The same things were measured in two ways. Each way mixes the same 7 hidden numbers, adds some noise and spreads widely along 6 directions of its own, which tell nothing about the thing.
Some things both ways: the first way, then the second way.
-342 -155 -375   -7 -240 -367   70  155  201   95  188 -100 -389  308  116  -51   93 -430  288   15  161
 -11  -51 -130  307   54  192 -122   68  217 -253 -208  -68   58  179  185 -291

-144   60  -81  132  479    0    9  325  -96 -104  392  130  -47  -84 -141 -346  203 -108   35  122 -109
 -68 -187 -199  -11  228  117 -396   49 -193  -34   59   26  381   71  233 -196

-160  -31  110 -100 -171   26  -99  -90 -345  134 -190   -2  130   48 -182  -33  -39  -25  300 -377   15
 -59 -411  -91  103  360  200  -31  -22  120  180   65 -234 -305  184  264 -266

-207  208 -138   26  337   56 -208  482  197 -231  143  119  187  109  419    6  190 -152  102  478 -179
-374   -8  319  533  134   65   12  150  192  157  101 -106  182 -560   58  112

 -68  121   35  230  -73 -163  -23  399 -317 -170  181  338 -188 -376  -57 -119    6 -265  -53   -9  239
-113   17   96  300  338  532 -450   77  182  -22  -44 -267   28   55 -233  254

-293  -32   47  158  205  -66 -257  212   92 -281   88  159  259  163  423   95   40  -21   48  100  197
  44  -90  272  284  -82  -57  174  -79 -151   74  152 -101  162  -33 -131 -107

  42    8  538  147  -56 -107   25   73 -361 -284   65   82  135 -574 -101 -132   -8 -285   54  305    3
-508  257 -337  -76 -149  320  -69 -211 -210   43  406 -121    8  393 -127 -124

-153  -25 -140   67    7  -55  -50  187 -127  -36   35   30   20   -8  -83 -274  -51  -74  166  -61    6
  51  -96  366 -248 -129   63   89  -55  155  138   19  178  242  144  331  -79

 119 -108  529  -37 -196 -119   24 -362 -358  102  -47 -169  -97  -50 -448    9 -147 -209  315 -240  -74
-420  -35 -383  200  349  439 -387  -20 -266   99  153 -237   48  356  183 -311

  86   35    8  182  -21  -83   16  246 -513  123  113  237 -182 -128 -407 -367  -49 -232  128  -93  -62
 -44  -27  135 -271  -39   61   75  -93  118  151  222  263  -45  251  154  258

 384   98  297 -248  244   14 -435  126 -226   48   43  185  312 -163 -137 -198  108  -59  218  105 -296
-552   95 -263   60  131  527 -578  -78 -195  -42  240  -41  245   75 -133  -36

 109  -77  479  -18 -115  -27 -208 -249 -523  114 -163  -54   89   51 -417   57  -40    1  224 -422 -106
  82 -110 -173   18  104  182  110   60 -161  -21   33 -147 -233  315  314 -394

-206  108 -100  206  128   96  -29  397   76 -112  -37  -46  191  193  124 -109  146   50   57  196 -155
 128 -248 -203   -1  381  -73  135  -91 -189   77  471  -48 -179  190  220  -41

-201  237  -63   -3  285   68   94  166  263 -222  253  -59   -4 -158  121 -112   89 -120  131  384 -151
-161  -25 -131  373  214 -242 -226  131   73  251  354 -226   36   15 -197  191

   3   -5  113  -10  -34 -117 -113 -145    9   76   45 -119  121  174   77  -57 -119 -187  222  228 -201
-152 -268  -21   50  109    9  159 -203 -128    3  320   61  164  -60  358 -314

-101   20  257   17  188 -126 -107  159   42 -266  207  -23   16 -179  145   55  203 -251   83  329  -92
-314   62  -11  369   68  273 -231  182  -76  -37   -8 -133  239 -223  122 -277

  47  148  415  119 -227 -181 -123  -41  -31 -223  -59  154  111 -204  212  275 -188 -100   26  -14  347
 279 -209 -197 -232 -154  -33   31  -47 -238 -262  178   24  -24  223   24 -373

 140  204  401  245  152   14  -29  249  -35 -151   76  198  115  -55   28   12   30  -88   81  208   38
-196  -66 -343    8  243   71 -289  -20 -380  156  548  -61 -130  202 -197  150

 215  182  396 -189 -134  -37  -87 -276 -159  220  -79  114   53   79 -122  203 -230 -205  401 -106    3
-295 -258 -521  -16  -30   -5  -78   94 -142 -175    6  -94   46 -125  354 -575

-254   30  -64  198   57  -15  160  107  169  -45  152  -46  204   71  280 -170  -43 -224  132  491 -103
-105   65 -213  100  195  217   53 -165  -44   13  434 -474  -28  298  -21 -279

  59  255  -10  -44   31   70 -306  504  349 -110 -243  -23  244  427  223   72  251  263   95   42  -74
   9 -190 -100    0   86 -121   22   18 -286   62  298  339 -102   20   71  215

-119   17  153   29   20  140 -114  -80 -334   41 -164   42  422  -62  -57 -183  -95   67  145  -88 -166
-164 -257  -18   25  346  419   70 -200  -76   70  148 -433  145   35  378 -476

-154   26  240  223  -77  -25  -81  409  -39 -316 -148  -19  223  -68   71  -13  281  116  -94   11   45
 180 -142 -119 -420 -125   67  253 -133 -174    2  268  288 -358  504  294 -124

  21  -27   79    4  102  -53 -272  223 -356 -113    7  168   39  -62  -87 -159  -37 -178  236  -52  -14
-468  -49  -52  134  -10 -109  -48 -259  -42  298  512  316  -61  240 -168  421

Other things, the second way, with their names:
(391):  -53 -219 -155  261  256  235   69 -157 -169   -4   36  -65 -189  314   72  -64
(329):  375  -47 -126 -343 -223  -91  -54  -54  -84 -430  286  137  208  125 -134 -141
(448):   82   29   24  -61 -276 -268  141  -79 -163  123  145  -51  125  227 -286  165
(414): -229 -208  302  114 -159  146  225 -139 -116   90 -248  128  267 -121  306 -210
(716): -287 -361  -62  321   55 -524  331 -172 -419  348  334  191  181 -199  239  -73
(345):  -73  -34  346  275  265  188 -388   78    0  543  245   65 -251  381 -330  496
(82): -123 -421   85 -157  138   56  -51   88  171  372  -68  149 -258  182  500 -142
(24): -206 -293  -10  356  202 -391  100  -92 -251  490  517 -148  -47  -71 -148   89
(86):   86 -169  -34  147  -88 -148  400 -282   68   54  165  -86 -271  356  -96   37
(160): -300 -151 -287  303  -76   40  191 -492 -296  -12  265 -146  -54  394 -383 -104
(43):  -54 -117 -173  410  -43  -99  157 -189 -280 -276   38  110  171    1  -85  -88
(365):   54    4 -133  147   33 -375  332 -149 -350  109  705   14  -73  108 -117   94
(17):  226 -300 -295   15  387  349 -153  -63 -445 -306   60   21  -87  267  134 -212
(53):  -63 -304 -304 -425  242  405 -681  170   95  -12  142   32 -123  262  205 -252
(569): -124 -408  -96 -268  241  366 -423  -44 -116  325  131  271 -424  583  163   30
(685): -177 -282    8  142  479  261 -346  129 -191  195  291  143  -73 -130  271  -16
(557):  202 -178  121 -209 -123 -117  317 -181 -338 -104  167  335  198   51  264  -68
(456): -132  -18 -137 -253 -389  -95  297 -161  238  -14   21  -32   20  313  213 -296
(274):  197 -522   -2 -101  358   -2  -95  -95 -288  145  262  128  -56   83  163  -40
(19):  149 -556    3 -349  421  341 -315  -79 -364    2    7 -163  369  -85  326 -407
(482):  -25  -53  309  106    1  218  -46  163  143  -68  -93    4  250 -308  240 -133
(442):  -24 -299   73  320  205  176 -247 -205 -485 -151  224   49  360 -224 -342    3
(220): -213 -216  216 -103  -47 -105  120 -120 -300  300   43  323  379  -23  368   23
(7): -122 -224   36    8  164  403 -290  179  444   30 -190 -447   25  -63  233 -437
(373):   14 -193 -363  -72 -242   15    6 -144 -252 -284  146  187  -68  318  -34 -338
(167): -309 -273 -482 -174  189  374 -263 -174 -337   61   45 -127 -103  478  134 -305
(428):   59 -431 -204 -401 -255 -190   92 -166 -459  -51   54  216  126   88  108 -320
(555): -105 -162 -387  613  297  279 -206 -211 -213 -315  -53 -465  121  199 -355 -251
(706):  -40 -339   40  388  297  170 -223 -326 -338   82   66 -163  207  187 -411   67
(123):   78 -154   78  356   88   15  295 -153  -74 -200  -42 -165  266 -182   88 -162
(230):   47 -562  -99 -303  -61   10  134 -191 -171  -38  -34   72   40   -6  265 -347
(266):  202  -83    8   34  231  306 -325  309  272  -24  -59 -342  -92  245  168 -371
(236): -100 -269  -24  179  443  405 -258 -118 -219  145  196 -154 -108  181  -56   -2
(481):   90  -88   40   85  120  376 -260   15  -38   35   59 -146 -159  373 -149 -117
(653):  149 -132  347  210  291  218 -405   90  177  214   74 -343  116   40 -324  139
(119):  241 -383  204  145  119 -200  248 -219 -154   33  191   57  141  -85  -54   58
(676):  -22   48 -144  -16 -210  -10  210 -141  164 -170  -47 -143  174  310  153 -261
(446): -449 -317  133  798  771   44 -298  -22 -354  496  405 -157  328 -392  187   58
(538):  -55  -28  -81  -28  271  476   48  -37  252  105  238 -496 -419  355  140 -223
(272): -377   -3 -250  369   53 -169  -28  -45 -134   23  260  110  128  -53  -66  164
(698): -280 -161 -209  112   71  238  189 -392   74  -20   71 -106 -104  496  209 -230
(631): -386 -190 -128   25  228  661 -253  -33  -25   58  -26  -59 -271  255  281 -299
(621):   23 -461  238  -33  526  236 -164 -268 -382  333  462 -141  128  -95 -136  145
(401):   98 -613  237   17   97   47 -102  153  163  124 -250  219 -240 -129  270  -98
(640): -123   14  173  107   75  193 -111   66  350  204  112 -387  -46  100  -58  -46
(471):  206 -145  245 -137  275  593   14    4  -76 -210 -188 -343  397 -120  521 -527
(592): -125   49    4   96 -263  -17  216  -66  225  109   25   23 -223  396   13   -7
(378):  295 -197 -245  -33    8    9  -87  -56   27 -442   -4 -148  266  182   80 -481
(607):  -20   83 -223   90   16  164   91   15  -34 -304   40 -175   71    0   93 -146
(395): -228 -261 -144  257   79  121 -150  223  137  221  -68 -256 -405   57   28 -231
(126): -435   -3 -247  -54 -216  192  180 -150   56  186   86  280 -559  591  216    8
(50): -423   63  -87  292  230  397   13  -41   58  126  105 -229 -117  140  201  -94
(261): -172  -97   80   96   14   60   38   38  -46  -89    2   23  377 -305  313 -174
(285): -275  146  160 -289 -495  165  262  -61    0  109   64  227  -80  159  166   -7
(316): -430   10  -56  198   81  264 -456  -51 -232  202  309  106   39  145 -358  261
(591): -497   22  243  -28 -380   42  205 -196 -124  129   -8  275  495 -143  300 -145
(384):  -76 -452  -40  187  355  136 -517   57 -143  183  -14 -103   61  -49 -197   59
(610): -100  -87 -238   25   26 -222    9  127  168  131  186   29 -282  119   37  229
(65): -119  -46   55  288  187  246 -364   -2  146   29  -62    6   90  237 -123  142
(381): -367  -41  -71  731  278  404 -302  -52 -163  -95   -3 -456  300 -176 -261 -268
(457):  201 -236  -55  416  461  -14  -28  -29  -20  114  307 -664  -87   30 -244 -189
(141): -228   21  401  547  102  -37   36   77 -190  317  200  103  134 -269  -52  280
(44): -336  -70 -214  353  170  161 -117    4 -153  154   88  -39 -198  232    4  -14
(650):   33 -133  163  411  427  200 -225  260 -112  114  207 -311   41 -277  134 -218

Some of these things the first way, each followed by its name:
-154  -94  279  235  149 -154  209  163  160  -49  319 -138 -104  -94 -177 -144  451  -56  -64   99  -37
(569)
-235   -6  -93  320  350 -127    8  206 -132  -11  423  319 -153  260  115  -72 -127 -407  190   77  231
(266)
-164  -48  367  323  282 -137   10  238  -26 -471  297   44  -77 -227  -10    7  242  -79 -142  126  168
(345)
-240   90  150  244  212  -44   75  226  268 -420  234  -38  109 -152  323   13  129 -117  -51  466   55
(591)
-242  -40  318  -45   10   62 -142  320  -55 -345 -164 -228  196 -230  -42   35  542  155  -56   -5 -176
(126)
 -58   25   79 -130 -504 -189   -4 -198  152   78 -235 -237 -122  229   15  202 -205 -119  367 -184  173
(592)
 197  -57  418 -191   31  -51 -234 -386 -332  222    9  -77  143  -32 -402  -53   44  108  112 -366 -259
(414)
-622   35 -205  258   71   11  145  354  201 -244  130  124  229   -3  489  -63   68 -104   39  245  269
(457)
-233   15   36   51 -182 -102   34  -62  -22   70    5 -104   30   -9   -3   -2   62  -27   14  -76    9
(86)
-153  178  -10  318  222   90   84  288  210   -5  122  189  310  102  183 -164   62  201  -87   72  150
(19)
-193 -135  276  139  180 -176 -153  -72 -186  -86  228  127  207 -166  101  -54  174  -75 -114   -7   59
(160)
-140   28  175  268 -308 -206  263   62  238  124   57  122  -47  150  136   95  -87 -142  126  -99  494
(428)
 -45   32  146   76   44 -158   -6  -28 -117  -91  242  214  -40 -323   -6 -118 -136 -228   81   23  187
(653)
-114  134  228  412 -284 -190  221   68  208 -212   -2  -27  -90  231  309  229 -329 -301  185  335  277
(365)
-148  200  100  -55  -96  -56   92  209  248 -281   36 -227  -83 -379   48   -4  192 -132   68  354 -119
(272)
  -1  196  139  -48  -28  157 -224   57  -63   26 -268   27  436  131  139   18  -57  117  179   57 -206
(538)
-346   77   49   28   15   45  223  131  267 -157   77 -264   31 -123  -14  -42  314   53   39  113  -82
(82)
 115  234 -153 -226  -59    0 -285 -132  320  264 -160 -161  251  511  168   83  -95  246  165  -26 -291
(123)
-166  167  -54  243   86    2  176  263  195  -76  167  148   -7  -23   82 -129   13    7   23   48  227
(448)
-206  147  279  135 -478  -67  407   21  476 -125 -161 -275   11 -105   88  176   92   78   27   74  276
(167)
 -69   53  548   23  141  -79   56  -95  -21 -296  219 -282  -24 -465 -186   71  416  -34 -171  228 -245
(44)
-160  153  426  159  -71  -92   52  161  461 -382   -5 -231  174  -68  399  303  295   45 -150  397   12
(631)
-115  -62  153  226   48 -123 -147  438 -264 -164   18  183  -29  167    5  -27  116 -289  201   25  130
(685)
-152   22  -18  -60 -215 -256  -72 -128  264   27   94  -57  -22  127  264  178    6  -54   32  -74  191
(555)
 -48  110  101   41 -162 -134  167 -237 -165  -18  148  -55 -184 -330 -174  -89 -237 -204   76   37  -24
(676)
  11  174 -211 -249 -188   88 -203  369   75  142 -274  -43  225   32    6 -172  218  111  188   15 -260
(607)
 208  100  367 -330   67  -58  -90 -274  -90  223  113  -14   81 -383 -359 -120  196  119   61 -189 -201
(384)
-237 -121 -148  297  468  -94 -111   56 -330  151  417  215   -2  382  -38 -210   -7 -216   33  -55 -103
(698)
 -17  -97  244  -39   71 -180  -46  284   41 -121  227   12   -5 -352  -44 -210  396 -239   58  245  -43
(316)
 103   70  202  140  129   70 -105  -65 -235   87  -55   43   55  320 -325  -90 -214  113  212 -358   37
(220)
 -46   55 -183 -212 -596 -324   84 -261  341  183  -41 -172 -176   11  142   74 -256 -232  279   25  186
(378)
-138   54 -118  226 -146   10   50  261  -54   88  -87   38  167  117   -3 -257    0   48   89  -30   17
(471)
